All rows are made from the same 7 directions, up to rounding. Whole rows:
(in the rows, 128 means zero)
[[136 154 105 184  63 121 124 170 124  81 131 143 138 116 134 113]
 [125 188 110 172 180 168 221  88 134 139  95 183  77 185  45  87]
 [131 147 131  70 115 126  64 145 164 139 171 114  95  91 113 156]
 [114 155 158 122 121 112 135 119 151 169 173 164 146 135  83 133]
 [ 86 104 163 144 114 153 179 104 108  70  97 168 148  88 142 137]
 [138 112 113 121 114 123 121 133 113 102 130 140 131 124 162 125]
 [107 132 180 104 130 142 136 113 151 165 180 141 129 112  89 154]
 [114 144 130  97 121 100 113 116 141 126 138 174 140 116 121 129]
 [121 167 116 139 144 109 121 127 148 151 101 125 127 143  89 114]
 [105 133 136 139 123 147 145 123 128  92  96 136 120  99 121 131]]

The start of a row, then its end:
[107 184 101 129  84 139 117 144 149  44 100 179  87]	[ 72 106 123]
[ 91 133 164 127 155 169 167 100 138 121 100 129 106]	[102  90 142]
[163 143  89  80 139 120  78 140 142 142 154 117  84]	[139 133 127]
[132 116 115 152 150 135 158 116 108 121  91 123 131]	[152 139 111]
[141 155 133 142 123 144 172 117 132 148 185 184 113]	[162  88 115]
[ 86 112 182 135 128 142 175  98 124 122 127 162 158]	[105 115 142]
[178 190  88 183 101 157 128 178 148 148 176 105  70]	[167  74 107]
[105 123 118 153 150 148 164 110 112  81  46 127 120]	[117 135 116]
[164 100 132 110 119 151 158 119 105 137 217 173 115]	[158 151 129]
[177 159  94 123 138 143 118 145 142 168 183 118  75]	[174  99 115]
[131 124 119  64 161 146  86 121 145 129 118  93  77]	[103 130 149]
[138  99 107 137 107 158 128 144 101  58 101 111 106]	[ 99 180 131]
[125 157 150 125 181 166 170  99 150 187 145 126  86]	[160  54 128]
[128  61 146 158 112 152 145 139  88  91 108  84 154]	[108 192 141]
[121 185  99 119  82  90  81 153 157  97 129 170 126]	[100 110 120]
[156  86 125 115 149 146 151 113  99 137 154 127 120]	[158 164 126]
[150 123 148 104  90 149 107 152 139 141 226 129 107]	[112 126 154]
[128 125 126 163  98 140 137 147 118  97 121 121 132]	[114 139 126]
[169 166  47  85 183  94  92 117 138 151  96 137  82]	[185 124  91]
[114 139 153 109 116 125 119 126 146 141 160 145 132]	[109 106 143]
[136 109 135  97 202 148 158  85 123 179 124 117 104]	[170 114 126]
[122 190  77 111 110  66 107 122 144  97 106 222 137]	[135 115  93]
[ 79 141 173 159  72 120 142 136 138  93 129 165 173]	[ 75 110 142]
[145 106 152 151 155 186 146 138 127 168 144  43  93]	[141 109 146]
[132 104 100 142 193 119 161  95  98 134  44 111 138]	[175 152  99]
[129  86 102 151 124  93 154 112  78  81  76 166 183]	[148 202 100]
[109  87 189  76 176 149 123  99 140 189 151  80 130]	[114 117 169]
[113 110 158 135 151 166 148 119 129 137 112  85 114]	[114 114 146]
[101 107 146  86 136  65  77 117 136 151 103 119 189]	[108 154 142]
[143 142 133 214 118 178 185 149 119 135 133  95 109]	[156  92 114]
[108 114 151 175 131 144 186 112 108 117 100 139 154]	[135 124 120]
[102 146 163 215  91 145 174 147 129 122 118 120 160]	[120  89 125]
[116 154 111 137 139 135 133 125 136 106  81 128 107]	[119 109 118]
[131 131 129 126 137  96 126 119 129 161 137 143 157]	[155 125 118]
[128 149 105  30 202 128 120  72 148 147 122 179  69]	[143 105 124]
[126 116 158 127 120 122 126 130 132 162 169 122 152]	[131 122 141]
[123 150 110 102 135  98 103 122 141 130 114 150 129]	[128 122 121]
[154  55 185 121 127 169 147 131 105 180 225  81 140]	[141 157 163]
[113 126 175 151 115 144 143 134 139 159 160 108 145]	[119  98 146]
[137 135 121  89 140 124  73 142 151 151 134  81 103]	[114 122 145]
[163 131 138 123 102 127 103 157 140 179 224 113 125]	[148 117 140]
[118  97 157 177 137 159 200 109  98 124 116 132 150]	[146 133 122]
[117 155 124 136 158 147 157 109 138 131  98 138 100]	[138  88 117]
[124 108 139 145 125 118 132 130 117 133 118 112 158]	[131 144 129]
[116 136 188 151 156 172 173 115 148 200 169  97 117]	[146  56 146]
[ 93 144 154  97 177 156 146  92 152 140  95 127  95]	[108  80 142]
[152 101 116 116 131 137 121 133 112 124 144 113 117]	[137 161 130]
[127 127 129 127 137 170 158 117 123 102 126 139  90]	[119 121 130]
[133  93 110 111 165  91 107 114 109 143  79  99 159]	[150 173 119]
[190 128  90 117 187 158 134 126 124 191 160  81  65]	[203 115 112]
